The same things were measured in two ways. Each way mixes the same 9 hidden numbers, adds some noise and spreads widely along 5 directions of its own, which tell nothing about the thing.
In the rows, zero is written as 128.
Some things both ways: the first way, then the second way.
[142 111 158 126 129 130 146 156 106 105 146 109 131 147 135 211 126 106
  90 102  96 137 152  97 128]
[ 72 133 123 126 142 122  80 170 125 173 130 118 137 130 139 154]

[ 78 113  87 140 182 174 118 108 163 143 159 155 157  98 196 130 124 170
  80 106 183 165  73 144 177]
[111 208 116 135 175 150 110  97 137 100 100 103 177 144 151  97]

[173 134 126 117 122 106 136 115 103 105 141  97 105 118 144 137 132  58
 132 119 112 113 185  74 148]
[ 92 122 120  90 112 101  94 185  76 209 143 144 192 101 173 136]

[100 100 184 149 185 113 142 116 110  88 132 129 112 165 104  89 103  82
 130 132 149 143 124 100 119]
[106  75 134 160 133 172 138 135 145 121 159  78 100  94  59 183]

[112 120  98 194 114 153 119  85 157  91  57 131  57 130 183 105 206 115
 172 182 217 181  83 230 106]
[128  91 155 160  87 124 181 126  93 130 167 135 158 143 104  91]

[ 90  76 230 165 166 118 168 165 105 111 146 135 116 175 107 169 112 109
 143  85 171  79 103  94 144]
[112 120  97 119 107 123 182 138 110 118 184 111  99 107 132  76]

[ 76 100 138  90 202 127 111 153 121 154 175 150 184 167 101 101  85 139
  67 108 113 147 117  66 138]
[ 64 117 146 161 168 161 159 127 148  89 147  76 128 132 124 121]

[135 117 146 155 127 132 154 110 135 105 117 127  88 113 158 140 139 101
 161 131 161 115 126 147 136]
[115 128 140  80 156 106  56 169 103 178 107 149 106  94 172 180]

[144  91 107 147 102 190 192 166 142 125 126  95 100 116 224 237 151 132
 134  78 154 148 107 164 169]
[115 143 146 155 164 138 135 178 115 163 143 111 107 124 176 133]

[109 130 134  74 125 138 105 120 122 100 116 132  97  81 147 174 121 152
 111 120 112 130 135 156 128]
[142 130 111 138  99 123 158 128 132 113 145 150 174 129 106  64]

[ 72  90 166 140 163 129 126 105 124 113 116 149 121 143 124 141 122 148
 122 131 157  99 102 157 133]
[137 179  97 115 116 114 157  98  82  84 145 140 169 126 124  54]

[124 122 149  87 102 134 155 162 130 135 109 116 101 134 130 147 130 133
 150 120 127 147 131 131 104]
[101 108 184 123 175 105 107 189 104 122 116 150 132 118 160 151]

[117 120 133 154 146 137 157 107 152 108 139 148 150 124 143 148 118 141
 102 133 146 137 129 128 146]
[131 154  75 105 128 131 150 119  90  98 137 116 167 110  83 108]

[146 102  41 122 139 155 143 130 193 137 118 169 154  63 159  65 122 155
 152 109 125 144 115 143 123]
[142 144 136 117 137 135 128 123  79 163 144 119  92 109 166 152]

[141 159  94 128 114 162 150 147 149 135 132 124 131  94 174 172 137 151
 137 119 133 153 134 177 142]
[ 86 134  86  82 170  96  77 158 160 155 128 191  75  85 179 131]

[136 119 191 125 112 119 187 138 125 130 132 118 124 155 112 174 111 115
 136 140  94 134 136 132  87]
[146 128 127 160 100 119 165 145  52 116 155 120 162 149  65 102]

[ 79  27 158 112 175 139 132 148 156  83 125 178 148 111 117 145  93 173
  72  76 133 128  83  83 123]
[ 96 126 161 113 152 133 104 154  98 144 117  90 152 130 149 173]

[ 97 129 127 106 138 103  79 115  94 104  94 109 122 162 109 121 152 115
 102 135 142 137 155 112 128]
[115 119 107 196  89 152 210 130 158  98 190  88 113 151  70  61]

[131 116 181 117 154 134 169 138  97 132 173 103 122 105 144 154  72  99
 143  74 106 116 127 103 135]
[133  98 183 167 130 143 146 155  89 190 131 127 169 163 145 125]

[121 170 119  62 111 144 120 166 125 172 143 121 135 107 144 175 126 159
 118 117 104 147 141 144 131]
[115  83 170 175 148 143 176 158 177 116 143 133  78 161 130  87]

[144  77 178 165 128 136 176 166  94 132 161  85 135 156 157 213 123  92
 115  55 118 116 109  87 132]
[110 149 128 125 130 150 124 115 138 137 128 100 175 126 152 135]

[ 82 109 112  42 152 130  95 130 147 123 123 175 141  95 113 135 103 185
  85 127 102 117 135 125 136]
[110 121 148 116 170 131 127 139 137  84 123 121 114 108 136 128]

[170 155 124 136  74 132 158 161  93 151 114  67 137 152 142 186 150 110
 148 108  87 145 162 156  99]
[142 178  95 147 149 145 121  83 154  79 126 130 122 123 102 130]

[131 136 133 161 146 115 132 136 155 120 136 161 147 142 113 116 149 115
 116 148 154 133 129 101 127]
[108  73 137 145 107 166 181 110 131 113 161  61  87 141  68 129]

[172 143 122 169 101  96 142 119 131 157 134 111 143 166 132 112 179  68
 135 149 150 123 150  74 126]
[100 157  90  91 111 109  76 164 131 187 130 112  87 114 151 154]

[134 105 144 160 136 141 187 139 136 140 150 124 163 148 143 166 110 129
 122 109 116 133 123 130 127]
[106 133  92 121 137 126 128 147 112 151 149 134  90 114 123 140]

Other things, the second way, with their names:
K_540: [151 163 122  91 143 122  79 107 122 132  78 139  89 164 126 158]
K_932: [162 130 137 155  81 125 217 149  78 127 172 113 143 163 116  50]
K_807: [132 139 106 119 143 114 100 156 119 137 134 138  83  92 118 139]
K_693: [ 84 104 124 141 125 148 137 137 128 138 150  84 126 144  99 148]
K_657: [100 105 213 118 190 140 178 133  70  55 114  85 152 148 158 114]
K_500: [112 123 120 123 136 138  98 134 116 150 130 112  93 118 103 179]
K_181: [119 144 137 139 109 137 126 114 101 131 125  95 170 168 101 109]
K_834: [121 115 148 130 124 129 194 145  87 114 156  99 106 154 130  89]
K_335: [105  82 154  94 128 108 125 177 143 156 138 151  90 101 169 125]
K_879: [ 89  56 167 120 158 140 164 126 112 117 154 134 113 114 143 151]
K_851: [130 100 130 124 100 149 154 158 133 129 130  88 153 151  80 140]
K_709: [104 146 149 146 147  99 132 163  45 144 152 146 123 149 151 116]
K_963: [110 118 163 139 185 173  93 110 180 121 105  98  71 126 146 193]
K_89: [150 132 120  95 156 145 141  91 139  84 130 131 121  67 137 135]
K_445: [115 149  93 142  85 136 146 125 124 143 161  96 145 147 109 100]
K_323: [166 114 114  88 112 114 150 188 116 172 134 133  33 112 140 137]
K_437: [115 125 122 126 144 127 160 111 154  98 149 144  93 121 158  75]
K_361: [ 54  68 176 153 146 152 128 148 149 129 139  91 132 156 114 147]
K_979: [128 196 129  92 174 108  62 133  57 116  85 127 167 122 137 156]
K_791: [115 138 119 116 134 135  68 159 170 230  96 165 121 155 179 158]
K_479: [129 185  76 116 116 124  90 135 143 155 105 119 104 159 116 117]
K_193: [135 122 104 141 119 125 170 132 152  97 146 146 120 132  85  78]
K_344: [161 192 118 147 136 133 118 128  95  97 111 105 127 160  96 128]
K_296: [158 124 158 204  81 102 184 173  40 190 171 154 157 193 119  36]
K_656: [ 91  73 158 157  94 146 139 158 158 145 153  92 120 142 102 167]
K_672: [129  89 117 120 129 149 127 125 174 106 136 111  96  92  86 165]
K_558: [ 87 105 134 118 159 149 132 140 102 100 137  75 151  92 102 157]
K_98: [ 78 140 112 121 169 159  81  89 205 113 103 147 147 111 144 156]
K_860: [135 154  74  23 152 102 104 154  98 112  99 156 182  69 145 142]
K_893: [168  34 157  90  90 141 211 108 125  91 160 136  99  95  98 121]
K_162: [146 158 136 145 120 128 154 126  95  86 127 114 182 155  96  96]
K_869: [181 122 166 150 116 143 170 125  95 144 120 136 152 164 121 120]
K_549: [142 120 157 191 149 138 152 168  94 122 162  99  33 125 101 167]
K_319: [121 124 155 113 161 127 156 116  71 119 134 128 123 129 163 153]
K_941: [106 128 120 103 184 165 101 107 175  98 123  94  73  72 141 211]
K_635: [122 171  79 138 111 128 100 137 121 122 143  99 101 120  75 131]
K_65: [119 155  97 114 151 133  68 138 152 127 105 120  89 125  95 166]
K_632: [ 94 123 158 148 171 143 112 165 160 112 121  96  99 136 127 147]
K_889: [ 85 126 145 129 150 116  83 148  90 179 133 154 162 118 158 141]
K_300: [ 87 114 143  89 154 126 144 139 123 129 105 138 157 170 157 111]
K_201: [107 153 101 167 115 100 174 171  65 139 185 123 127 141 120  53]
K_843: [131 138 105 122 119 126 107 152 143 171 148 129  57 105 152 128]
K_286: [102 107 113  78 134 108 130 113  99 118 127 170 175 115 123  93]
K_440: [ 92 194   9  92  92  83 101 155 119 188 164 169 121 115 145 103]
K_751: [ 94  97 158 129 145 139 115 120 126 131 123 123 120 146 120 145]
K_32: [121  73 148  67 139 107 121 126 123 104 101 178 164 120 128 125]
K_151: [102  88 165  95 174 134  83 167 179 142 110 126  69  89 166 194]
K_206: [154 148 137 148 113 112 169 128  12 139 151 139 202 130 108  98]
K_652: [121 151  97 119 162 149  79 130 172 134 108 123 134 101 117 167]
K_97: [ 82 120 123 100 128 118 168 110  71  91 169 104 132 117 137 103]
K_397: [184 211  93 161 166 167 110 115 134  82  99  85 109 135  61 166]
K_51: [126 130  90 133  91 134 129 129 169 118 137 110 107 138  75 108]
K_28: [114 175 107 172 143 141 131  95 125  85 130 113 135 170  91 104]
K_724: [126  58 209 120 141 150 200 101 117  86 129 144 201 150 149 109]
K_153: [ 54  93 131 126 138 124 101 151 163 138 158 118  96  97 147 140]
K_964: [ 91 114 149 151 154 138 111 153 141 129 140 106  85 125 123 158]
K_266: [129 116 107 104 105  99 176 155  48 126 161 127 120 129 105  92]
K_67: [134 193 124 115 167 137  88  95 107 126  94 122 138 146 151 149]
K_918: [134 136  88 105  84 129 144 115 141 141 145 127 113 130 125  95]
K_179: [134 147 126 131 111 133 137  97  92 121 121 126 185 171 101 105]
K_173: [101  62 163 140 129 134 231 155  56 133 177 116 147 145 129  93]
K_745: [118 200  85 135 116 103 111 115  55 156 171 130 103 103 160  97]
K_143: [139  85 159 108 126 151 135 154 186 134 122 101  76 123 133 151]
K_464: [159 152 114 123 125 131 184 118 127 111 123 121  79 175 122  93]
K_44: [119 118 124 106 148 135 121 160 118 155 133 120 112  84 145 154]
K_888: [ 93  99 164 108 137 132 129 138  63 150 135  92 131 126 134 170]
K_74: [126 124 173 189 154 169 160 103 112  79 120  84 171 177  65 125]
K_250: [104 148 149 142 154 117  46 192 105 211 124 129  95 107 175 205]
K_377: [130 164 146 183 114 147 114  86  81 108 139  78 156 152  79 115]
K_40: [ 84  76 109 161  86 144 207 115 135 101 219  90  97  89  89  79]
K_302: [ 88  64 131 113 130 117 137 183 160 131 169 128  40  78 130 133]
K_282: [117 150 150 119 144 101 103 139  63 117 121 143 163 132 145 119]
K_975: [110 179 106 106  98 110  94  93  82 160 119 123 157 172 146  97]
K_642: [115 151 112 144 152 156 120 105 133 114 131  92 134 122 107 136]
K_842: [143 111 153 103 168  95 162 176 112 101 112 199 135 139 156  80]
K_735: [142 176 126 151 144 133 134 167 100 102 113  77 130 166  78 131]
K_339: [127 131 144 205 117 120 222 119  44 112 187 128 122 193 102  27]
K_229: [ 87 120 107 109 139 104 140 181 138 139 177 135  52  68 181  91]
K_725: [ 33  67 131 117  86 109 127 119 123 175 183 142 118 125 160 102]
K_505: [ 77  95 141 148 130 141 130 138  81 138 159  93 144 117  91 165]
K_701: [158 166  93 125  85 110 131 116  93 129 152 135 134 120 105  92]
K_712: [105 202 100 137 156  74 118 166  79 154 129 186 112 177 186  69]
K_86: [126 156 130 158  99 126 195  91  37 103 166 101 172 163 103  66]
K_544: [121  92 141 100 127 109 168 116 122 118 150 176 115 117 158  84]
K_961: [112  83 158 167 107 140 195 151 157 117 151 129 137 170 113  66]
K_629: [112  99 150 109 103  88 128 171  93 198 151 184  99 145 187  96]
K_387: [159 122 135  97 124 137 141 118 121  98 105 131 160 138  99 149]
K_436: [ 81  56 186 184  97 141 226 107  81  93 189 110 217 159 100  64]
K_20: [ 81 121 169 166 137 116 175 141  45 125 158 101 167 181 128  61]
K_138: [148 121 169 136 141 138 114 158 117 173 117 123  97 147 157 133]

Some of these things the first way, each followed by its name:
[148 125 142 183 137 131 161 137 131  88 112 121 109 165 130 125 149  80
 145 145 152 165 142 130 115]  K_505
[113 101 153  62 140 125 129 141 141 119 145 163 146 118 105 187  93 159
  65 131  57 127 141 108 106]  K_635
[ 96  84  99 135 128 173 118 120 152  74  77 145  85 118 179 190 167 161
 102 139 154 165 100 204 132]  K_964
[107  86 103  96 109 150 121 137 179  98  90 169 112  65 159 166 149 191
 114 105 158 127 102 148 134]  K_932
[127 173 134 151 101 130 146 124 134 154 116 110 121 145 150 122 163 120
 156 157 172 163 124 158 114]  K_193
[109 146 150 136 125 155 163 166 132 122 125 135 127 137 139 206 128 162
 138 125 129 131 133 197 131]  K_339
[134 119 112 112 131 114 142  97 157 118 134 152 153  88 136 110 114 139
 116 126 142 102 154  84 159]  K_860
[144 156  56  54 131 108  80  84  98 135 119 114 126  88 129  99 118 116
 137 139  74  82 208 136 154]  K_89
[130 143 129 141 128 109 157 127 178 138 123 174 153 128 104  77 137 136
 146 164 164 125 132 104 120]  K_266
[130 112 115 140 145 154 166 108 158 128 146 138 110 102 183 141 124 116
 136 128 154 132 117 142 158]  K_44
[127 108 174 148 154 109 138 159 106  96 142 124 158 162  96 145 114 103
  97  98 122 130 147  60 123]  K_693
[126 157  81 174  78 127 127  83 158 106  58 109 110 158 170 108 226 124
 136 190 235 180 137 149 141]  K_735
[143 154 162 146 122 121 138 132 110 119 116 110  79 154 128 140 155  71
 162 160 129 148 142 156  98]  K_377
[162 170 106 120  86 122 128 134 128 103 108 117 132 107 132 182 157 134
 114 138 112 140 181 135 129]  K_65
[151 200  79 144  84 121 130 139 106 159 103  74 174 157 133 121 166 130
 155 132 145 150 181 148 134]  K_712
[138 129  63 136 124 118  89 115 158 112 100 142 152 110 132  62 167 124
 109 135 158 169 134  89 116]  K_445
[142 117  57 118 138 124 108 123 125 119 107 118 149 123 134  86 137 116
 130 112 119 132 164 111 140]  K_941
[146 130 124 116  98 145 181 139 143 145 136 107 159 110 158 164 113 150
 120 103 107 158 134 125 120]  K_397
[ 98 118 143 109 145 117 115  80 109  95 104 126  89 132 131 140 125 116
 133 157 130 102 153 163 141]  K_807
[ 96  87  98 152 169 144 132 164 212 124 116 218 172 119 111  62 135 180
 115 128 180 157  77 112 114]  K_97
[130 169 124 123 124 110 134 133 120 137 118 111 125 167 122  97 154  95
 150 159 160 141 169 111 138]  K_201
[129 129 103  97 146 119 102 121  86 152 143 103 155 141 125 137 112 110
 108 112  73 112 166 119 133]  K_963
[ 73  59  99 105 195 122  81  45 108  77  91 129 102 132 132  50 107 110
 110 143 133 134 126 140 129]  K_250
[147 190  81 134 111 136 106  85 137  86 112 140 107  82 167 187 164 133
 123 175 135 118 183 199 164]  K_286
[101 117 176 105 144 118 130 138 125 122 123 145  90 159 111 144 134 110
 139 150 142 110 132 128 124]  K_302
[ 56  73 145  94 198 138  79 111 121  85 112 168 114 139 106 128 103 150
  75 139 108 143 102 158 106]  K_436
[154 142 122 106 134 129 187 189 163 169 176 151 193 116 111 112  92 134
 132  97 103 133 150  61 127]  K_173
[114 101 122 139 122 108  97  77 125  68  85 131 116 130 135 152 165 126
  87 145 158 121 148 111 143]  K_851
[123 146 143  87 131 133 136 155 120 127 142 125 144 120 118 164 102 147
 101 116  92 159 147 124 110]  K_74
[126 142 113 120 140 111 107 100 124 126 131 136 164 111 109 103 112 133
 108 135  98 136 145 122 108]  K_179
[116  89 195 164 153 129 174 144 117  89 142 122 104 181 133 200 128  89
 114 126 147 113 134 108 149]  K_558
[123 164 101 104 126 126 110 139 120 148 124 120 175 142 113 115 130 145
 105 133 100 171 152 128 106]  K_28
[109 110 165 132 137 101 125 104 116 135 138 143 182 130  89 149  99 159
 101 117  90  82 132 125 110]  K_540
[117 144 146 127 129 146 143 173 139  96 130 150 119 131 135 218 144 149
 109 126 142 130 147 153 152]  K_20
[ 71  38 219 156 151 136 139 104  87  48  97 118  75 159 137 249 119 131
  98 105 128  85 105 182 132]  K_672
[119 112 145 111 135 122 127 125 130 142 129 146 129 110 116 136 115 141
 140 122 106 102 119 144 103]  K_629
[134 128 133 159 117 140 155 133 161 151 153 141 173 117 154 171 138 153
  93 120 139 151 101 120 124]  K_479
[ 76  52 139  97 157 115 106  94 145  96 105 169 168  93  95 101  84 191
  84  99 110 116  98 108  98]  K_387
[101 131 124 185 154 125 101  48  81  62  91  79  86 142 169 108 157  77
 144 138 201 138 143 163 166]  K_652
[111  93 134 118 123 131 141 162 156 119 120 162 154 126 117 177 131 174
 102 102 130 104 125 114 137]  K_834
[102 160 150  97 107 117 142 124 109 150 119 110 133 123 123 135 118 155
 155 126 145 104 150 148 134]  K_842
[127 109 165 123 128 131 167 149 168 152 142 163 124  95 125 108 107 142
 154 119 129 140  85 124  82]  K_701
[ 96 147 109  77 135 121  75 100 120 144 125 131 130 119 136 125 140 145
  90 150 124 143 133 131 127]  K_961
[147 170  99 120  87 127 104 111 147 118 105 132 111 106 154 176 184 137
 104 168 132 157 149 158 118]  K_51
[122 138 129 138 107  90 109 102 101 106  77  97 131 155 101  79 156 111
 153 138 162 121 165 111 118]  K_344
